The rows are grouped in 3 ways, from coarse to fine. Each group lies inside one group of the grouping before and may be the whole of it. The rows also spread widely along 12 directions, which tell nothing about the answers.
In the rows, 128 means zero.
Some rows, each with its group in each grouping after it:
[116 144 116 130 160  64  78 148 117 101 173 159  74  78 143 135 126  68
 161 203 150 133  64] : Q_332 Q_774 Ropu
[187 104 126 145  79 128 107 154  79 121 179 140  98 165 158 118 124 107
 154 158 134 102  58] : Q_941 Q_74 Nupok
[ 97 137 138 111  99 107 134 124  74 158 149 107 100 154 122 100 170 119
 111 136 104  93 105] : Q_941 Q_74 zam
[107 126 173 141 124  83 186  63 143 140 163 189 108 174 114 110 155  79
 124 152 143 101 157] : Q_941 Q_630 sadi
[167 115 102 148 115 127  90 118 143 127 135  34 148  88 154  85 136 115
 139 142 117 184 129] : Q_941 Q_74 Semiv
[ 90  60 122 164  69 117 102 101 130  86 129 157 149 165 141 164 114 134
  73 115 123 128 146] : Q_332 Q_910 Zef
[135 107 130 120 123 142 143 151 116 120 126 137 126 143 131 140 120 139
 137 126 143 104 111] : Q_332 Q_910 vami
[106 166 161 111 121 111 154 107 119 228  96 159  76 166  72  93 153 128
 156 121 144 107  99] : Q_332 Q_701 fene
[157 102  84 130 145 190 113  88 131 156 201 132 163 113 171 127 133 103
  85  69  79 196 223] : Q_332 Q_774 Mivug
[129 120 104 143 159 103  96 116 171 187 104 124  94 100 108 117 148 147
 160 128 124 145 102] : Q_332 Q_701 fepa
[ 75  92 134 102  85 125 153 154 122  90 102  86 149 140 117 126 138 165
 121 124 167  80 131] : Q_332 Q_910 Sema
[110  69 138  99 155 211 117 128 180 137  99 105 166  99 137 148  75 126
 139  63 118 166 179] : Q_941 Q_630 nup
[129 100 120 134 102 127 138 107 119 148 142 158 136 161 145 135 138 127
 115 119 106 130 140] : Q_941 Q_630 nup
[ 92 132 145 133 150 132 170 108 159 157 122 134 165 144  97 141 152 157
  89  98 153 127 197] : Q_941 Q_74 zam
[112 105  93 132  69 107 102 122  98  80 138  54 172 110 157 105 142 123
  84 155 117 164 153] : Q_332 Q_910 Sema
[145 121 152  72  97 162 172 179  58  88 152 158 166 158 161 129  92  84
 142 169 159 116 117] : Q_941 Q_630 nup
[ 97 164 124 138  94  84  92 130  90 151 146 143 113 142 105 136 149 117
  99 163 154 142  96] : Q_941 Q_74 zam
[136 120 144 126 113 135 143 126 104 131 142 126 153 150 136 125 124 111
 107 144 124 132 142] : Q_941 Q_74 Nupok
[155 115  98 173 109  68  80 130 100 134 155 193  80 145 151 153 132 116
 133 183 118 130  47] : Q_332 Q_910 Zef
[124 129 116 128  95 115  86  80 119 139 153 102 165 109 152  99 120  69
 103 164  96 210 170] : Q_941 Q_74 Nupok
[ 79  96 110  92 137 126 125 130 146 136 141 138 121 111 125 129 136 136
 149 108 131 110 143] : Q_332 Q_774 Ropu
[ 90 116 133 136 121 170  83 150 190 122 126  75 147  92  90 157 102 160
 117  67 213 147 153] : Q_941 Q_74 Nupok
[143 101 111 134  97 138 119 151 113 117 119 148 147 145 138 151 110 142
 122 134 145 136 113] : Q_332 Q_910 vami
[ 80 127 134 148 124  99 136  89 138 126 173 125 131 140 118 125 173 117
  78 118 131 117 177] : Q_941 Q_74 zam
[145 128  95 129 125 124 102 116 100 171 139 137 151 126 148 133 127 113
 105 150  83 187 147] : Q_941 Q_74 Semiv
[137 107 177 132 120 144 172 122 110 127 139 148 120 177 127 125 123 107
 120 114 137  88 122] : Q_941 Q_630 nup
[ 82 135 158  93 130 111 101 129  80 122 155  92  77 102 137 103 135  57
 134 155 102 112  71] : Q_941 Q_630 nup
[110 118 105 125 119  97 111 147 119 118 139 132 115 121 129 131 150 133
 129 153 141 117 102] : Q_332 Q_701 fepa
[181 168 114 129 130 123 109 172  39 165 149 133 102 139 140 119 118 102
 131 168 121 147  48] : Q_332 Q_774 Ropu
[107 131 120 157 132 131  79 114 161 181 146 137 109 124  98 157 127 142
 106  88 150 152 132] : Q_941 Q_74 Nupok

New rows. What belongs after each?
[140 124 183 163 160 120 201 108 101 124 135 121 107 173 117 117 158 112
  83 124 116  66 124] : Q_332 Q_910 vami
[100 120 125 123 110 142 131 135 104  86 188 117 143 129 142 142 134 117
  78 111 161 118 154] : Q_332 Q_910 Zef
[106 110 143 149 131 137 101 120 136 108 153 114 105 116 123 130 126  99
 107 102 155 122 126] : Q_332 Q_774 Mivug
[140 146 146 131 137 139 113 133  89 127 171 140 104 129 133 136 117  75
 102 137 141 141 113] : Q_332 Q_910 vami
[171 134 154 111 144 117 140 178  69 156 131 192  93 156 139 139 100  94
 182 199 130 101  33] : Q_941 Q_74 Nupok
[144 100 117 103 150 153  95 172  66 109 150 148 113 110 177 155  87  86
 131 159  91 138  69] : Q_332 Q_910 Zef
[ 98 155 177 107 156 146 191 166  76  83 142 120 150 137 112 149 124 108
  72 139 178  90 146] : Q_332 Q_910 vami
[ 77 107 171 110 142 152 191 109 139 106 135 159 184 154 119 147 125 112
  78 115 146 117 220] : Q_941 Q_74 zam
[ 71 139 108  99 113  52 155 147 118 133  89 123 132 125 104 119 168 168
 145 187 155  96 106] : Q_332 Q_910 Sema
[106 160 132 170  68  56 108  75 122 153 147  66  91 141 103  72 194 117
 107 137 142 128 100] : Q_941 Q_630 nup
[198 135 135 151 118 143 178 160  76 150  90 113 163 174 129 117 127 152
 103 151 128 136 108] : Q_332 Q_701 fepa
[ 98  79 140 129 141 102 123 128 115 107 102 140 133 130 145 145 113 105
 119 168  85 121 115] : Q_941 Q_74 Semiv
[ 96 131 125 155 103  37 111 119 154 110 100 133 133 125 106 129 147 131
 140 199 179 135 106] : Q_941 Q_74 Semiv
[111 112 139 102 170 124 151 144 150 160 129 172 110 127 115 147 127 134
 169 134 149  97 121] : Q_941 Q_74 Semiv
[127 112 154 158  95  78  70 135  87  88 122  82  93 117 144 110 116  74
 131 198 112 125  35] : Q_941 Q_74 Nupok
[147 106 104  83 201 158 180 157 107 151 164 224 152 132 161 165 110 120
 141 139  99 125 161] : Q_332 Q_774 Ropu
[141 132 150 140 138 147 122 141 107  91 124  78 161 101 135 130  94  84
  94 152 144 175 129] : Q_941 Q_630 sadi
[177 137 142 144 188 155 151 101 104 173 152 174 132 138 146 141 112  80
  92 132  77 175 159] : Q_332 Q_910 vami
[130 141 135 139 124 112 155 117 124 132 131  97 146 133 114 101 145 121
 112 134 156 136 146] : Q_332 Q_774 Ropu
[139 117 147 147  89 103 113 100 123 123 138  76 117 131 135  81 144  93
 140 159 125 129 106] : Q_941 Q_74 Nupok
[153 171  79 111 122 129  64 162 119 233 109  99  75  99  97 112 139 171
 189 113 155 162  45] : Q_332 Q_910 vami
[118  98 112 132 103 103 150 111 107 147 112 140 168 161 143 129 144 150
 104 153  87 132 149] : Q_941 Q_74 Nupok
[143 122 130 113 150 146 152 127 124 166 143 139 143 134 135 124 128 120
 136 130 113 140 148] : Q_941 Q_74 Nupok
[114 125 134 135 160 111 135 167 113 100  96  78 120  98 121 127 141 145
 113 152 131 101  91] : Q_332 Q_701 fene
[ 99 109 116 132 105  79 100 119 131 149 116 161 118 139 119 140 133 123
 138 166 127 134 107] : Q_941 Q_74 Semiv
[109 132 147 128  79 160  92 158  99  74  81  38 193 104 119 129  75 113
  76 137 185 194 128] : Q_332 Q_910 Zef
[152 184 104 161 148 104 147 139 103 201 144 173 148 159  99 168 151 161
  74 138 157 162 146] : Q_941 Q_74 Semiv
[121 110 122  96 154 137 142 163 127 156 103 155 138 126 126 143 120 148
 162 145 127 120 114] : Q_941 Q_74 zam
[115  76 153 170 101 126 112  95 115 109 168 185 116 180 144 158 125  93
  76 119 105 110 138] : Q_941 Q_74 zam
[109  88 119 131  90  94 126 106 115 120 117 125 113 150 139 114 150 129
 128 143  94 103 108] : Q_332 Q_910 vami
[ 98 116 145 106 137 112 166 124 166 167 118 197 106 152  95 139 131 141
 176 126 180  90 123] : Q_941 Q_630 sadi
[110 171 116 107  70 125 141 184  41 135  96 114 195 162 105 151 117 161
  72 165 180 151 122] : Q_941 Q_74 Semiv
[162 127 150 194 125  98 157  99 127 120 137 106 138 160 127 110 162 127
  85 146 124 123 137] : Q_941 Q_74 zam
[174  75 112 176 112 129 122 130 131 112 116  92 154 140 156 128 125 149
 112 136  96 136 119] : Q_941 Q_74 Nupok
[134 123 161 185 197 134  92 154 128 148 106 126  86 119 102 179 107 133
  92 116 118 122  66] : Q_941 Q_74 zam
[ 90 138 154  97 170 120 117 143 113 119 174 130  90  96 132 128 135  72
 143 154 133 107 109] : Q_941 Q_74 zam
[160  94  75 176 100  90  81 127  85 125 171 144 116 145 174 142 157 133
  99 157  64 133  91] : Q_941 Q_74 zam
[106 105  79 117 162 150  94 158 169 105 187  79 140  61 145 147 155 156
 130  94 150 131 164] : Q_941 Q_74 zam
[140  76 127 103 133 150 120 183  82 115 115 178 103 141 158 151  90 116
 168 148 111  92  56] : Q_332 Q_774 Mivug
[164 117 114 105 111 183 169 162 114 179 108 166 172 174 119 138  97 170
 143  95 168 140 146] : Q_332 Q_774 Ropu
[137 115 195  74 107 132 187 119  75 108 144 199 129 168 153 103  85  23
 171 202 137 114 115] : Q_941 Q_630 sadi
[125 106 148 135  94 153 115 152  56  90 193 111 111 158 154 137 131  96
  78 119 112  85 100] : Q_941 Q_74 zam
[ 99 115 173 129 116 132 136 146  66 119  85 119 145 159 118 148  96 105
  76 158 114 123 105] : Q_941 Q_74 Semiv
[183 111 163  96 214 209 184 147  99 120 154 119 172 111 176 125  93  69
 115 136  75 156 180] : Q_941 Q_74 zam
[ 59 104  96 127 191 117  53 133 134 140 138 139  94  60 135 189 116 113
  95 122  73 156 107] : Q_941 Q_630 sadi
[150  99 142  97 130 156 170 151 119 175  77 172 160 165 125 136  94 140
 165 145 126 133 128] : Q_941 Q_74 Semiv
[117 125  99 139  85 113 110 113 141 166 137  90 112 132 110 108 161 161
 133 103 148 130 118] : Q_941 Q_630 sadi
[137 155 150 112 155 165 148 191  77 105 112 123 200 118 127 168  78 116
  81 167 163 172 141] : Q_941 Q_74 Nupok
[111 130 103 101 102 124 123 122  96 176 153 192 117 158 126 130 139 122
 132 124 136 130 132] : Q_332 Q_774 Mivug
[200 161  98  99 153 165 131 181 128 177 122 128 141 105 128 122 108 146
 190 140 177 171 105] : Q_332 Q_910 vami
[154  74 184 120 150 159 142 149 146 105  85 118 126 130 139 122  76  91
 179 152 135 114  93] : Q_941 Q_74 Semiv
[127 115 116 152  96 137  54 129 140 146 187 162  83 135 125 152 123 111
 133 101 164 139  99] : Q_941 Q_74 zam
[156 149 157 185 148 108  66 168  68 124 132  99  72 124 120 156 106  92
  94 164 128 129  18] : Q_941 Q_74 Semiv
[127 129 121 144 129  91 145 133 121 113 112  97 145 120 127 121 144 135
 114 167 136 136 115] : Q_941 Q_630 sadi
[146 102 117 146  93 126  55 198 124  64 148 121  94 106 137 151  98 118
 163 154 213 115  34] : Q_332 Q_701 fepa
[131 117 116  72 152 146 146 131 144 110 160 105 155  78 165  92 133  84
 171 159 135 158 171] : Q_332 Q_701 fepa
[150  92 113 121  92 125 118 184  65  86 188 146 104 154 167 148 132 119
 137 158 139  73  65] : Q_941 Q_74 Semiv
[144  84 184 127 127 146 176 116 139 105 116 174 154 170 139 126  95  86
 142 152 136 117 150] : Q_941 Q_74 zam
[107 138 148 113 123 121 136  98 138 139 171 153 105 131 118 111 143  83
 135 129 159 125 147] : Q_332 Q_910 vami
[201 152 154 174 188 130 148 168 129 176  87 133  88 137  97 132 116 149
 158 130 171 111  49] : Q_332 Q_774 Mivug
[135 157 147 160  84  74 141 126  81  98 108 128 161 153 118 126 121 104
  84 202 165 160 106] : Q_941 Q_630 sadi
[122  93 115 143 188 112 124 110 179 117 182 142  78  90 144 126 160 107
 159 117 123  95 133] : Q_332 Q_774 Mivug
[165 182 179 179 175 110 149 133 114 139 112  83 133 123 100 114 132 106
  93 169 159 154 106] : Q_941 Q_74 zam
[178 104 144 153 159 104 198 108 117 107 164 176 133 159 159 126 138  91
 123 176 104 109 140] : Q_941 Q_630 sadi
[111 158 157 113 145 166 147 156  78 144 154  87 110 132 103 122 144 116
  87 101 151 103 120] : Q_332 Q_701 fepa
[ 91  65 104 165 100 119 113 140 125  81 152 137 127 149 137 180 139 165
  72 100 133  88 124] : Q_941 Q_630 sadi
[133 131 161 159 151 109 143 135 144  98 120 137 123 129 111 148 119 114
 114 150 178 123 116] : Q_332 Q_910 vami
[152 126  95 161 134 117 110  89 149 146 210  86  93 105 147 100 178 112
 123 102 112 137 140] : Q_941 Q_630 sadi
[113  97 119 139 133  73 130 115 144 114 124 191 113 136 134 145 138 121
 147 176 125 110 113] : Q_332 Q_910 vami
[127 107  97 173 136  90 104 108 151 138 144  98 129 114 136 135 161 153
 102 132  97 138 134] : Q_941 Q_74 Nupok
[134 130 164 127 187 145 231 113 129 128 129 132 178 148 121 122 138 121
  83 121 128 120 207] : Q_332 Q_774 Ropu
[147 116 114 180  97 131 104 123 148 100 189 130 118 144 126 149 141 133
  92  95 188 123 136] : Q_332 Q_910 vami
[154  72 108 144 121 142  89 132 121 129 144 110  93 124 160 117 117 116
 153 114  91 119  83] : Q_332 Q_774 Ropu
[156 117 117 123 165 146 144 125 132 165 161 156 107 128 137 133 142 126
 141 110 114 122 133] : Q_332 Q_910 vami
[ 86 130  98  56 179 149 137 194  82 127 150 188 152  95 146 191 102 120
 121 158 128 138 131] : Q_941 Q_630 sadi
[ 83  88 112 176 135 108  96 123 141  89 164 148 104 128 127 192 145 149
  62 100 135  96 132] : Q_332 Q_910 vami
[144 108 125  88 169 162 142 179  70 106 149  56 116  88 171 112 126 106
 143 144  79 104  81] : Q_941 Q_630 sadi
[109 141 116 111 148 145  95 130 142 177 134 108  99  95 107 130 134 130
 137  96 140 143 119] : Q_332 Q_910 vami
[ 81 168 134  87  91  82 138 153  80 185  72 143 114 150  80 119 135 146
 148 175 168 118  73] : Q_332 Q_910 Sema
[144 144  70  85 123 143 106 184  83 111 171 104 167  85 162 123 119 124
 136 157 150 172 127] : Q_332 Q_774 Ropu
[146 134 125 172 175  85 173 164 115  91  92  66 153 113 121 127 151 169
  95 169 138 109 100] : Q_332 Q_774 Ropu
[136 111 161 104 161 129 222 143  91  94 136 115 151 140 151 112 139 106
 122 165 113  81 139] : Q_941 Q_630 sadi
[105 107 105  93 103 126 126 150 135 108 107  89 154  98 132 103 132 140
 165 140 159 132 129] : Q_332 Q_774 Mivug
[115 162 121 103 178 133 130 144 155 176 164  98  85  84 102 119 157 134
 158 103 174 117 126] : Q_332 Q_910 Sema
[151  77 151 113 144 154 130 121 161 130  83  79 146 104 145  94  95 101
 179 141 103 157 131] : Q_941 Q_74 Semiv
[159  93 147 105 101 172 129 167  87  92 121 103 148 136 157 119  83  94
 141 147 139 133 102] : Q_332 Q_910 Sema
[138  95 106 146 138 132 115 137 158 115 147 149 135 114 141 158 119 137
 129 126 149 139 142] : Q_332 Q_910 Sema
[178  96 125 100 139 166 119 183 107 126  92  94 157 110 160 122  79 121
 171 160 114 155  93] : Q_941 Q_74 Semiv
[167  99  99 161 134 137  67 146  98 136 175 113  92 120 165 137 136 115
 117 126  76 131  75] : Q_941 Q_74 zam
[ 87 120 129 124  79  79 125 122 122 108 104  95 133 129 110  95 144 126
 140 160 162 119 109] : Q_332 Q_774 Ropu
[156  92 127 168 190 160 124 141  96 134 173 106 107 124 162 160 136 127
  68  99  50 104 118] : Q_941 Q_74 Nupok
[ 91 149 155 113 190 117 121 140 110 142 167 150  73  95 115 154 126  80
 123 143 139 109  94] : Q_941 Q_630 sadi
[110  50  74  85 130 170  35 152 213 157 108 102 112  58 142 138  91 151
 230  88 131 162 113] : Q_941 Q_74 Semiv
[108  67 138 110  88 176 106 202  68  44 158 151 126 148 154 189  73 110
 108 124 162  79  74] : Q_941 Q_630 sadi
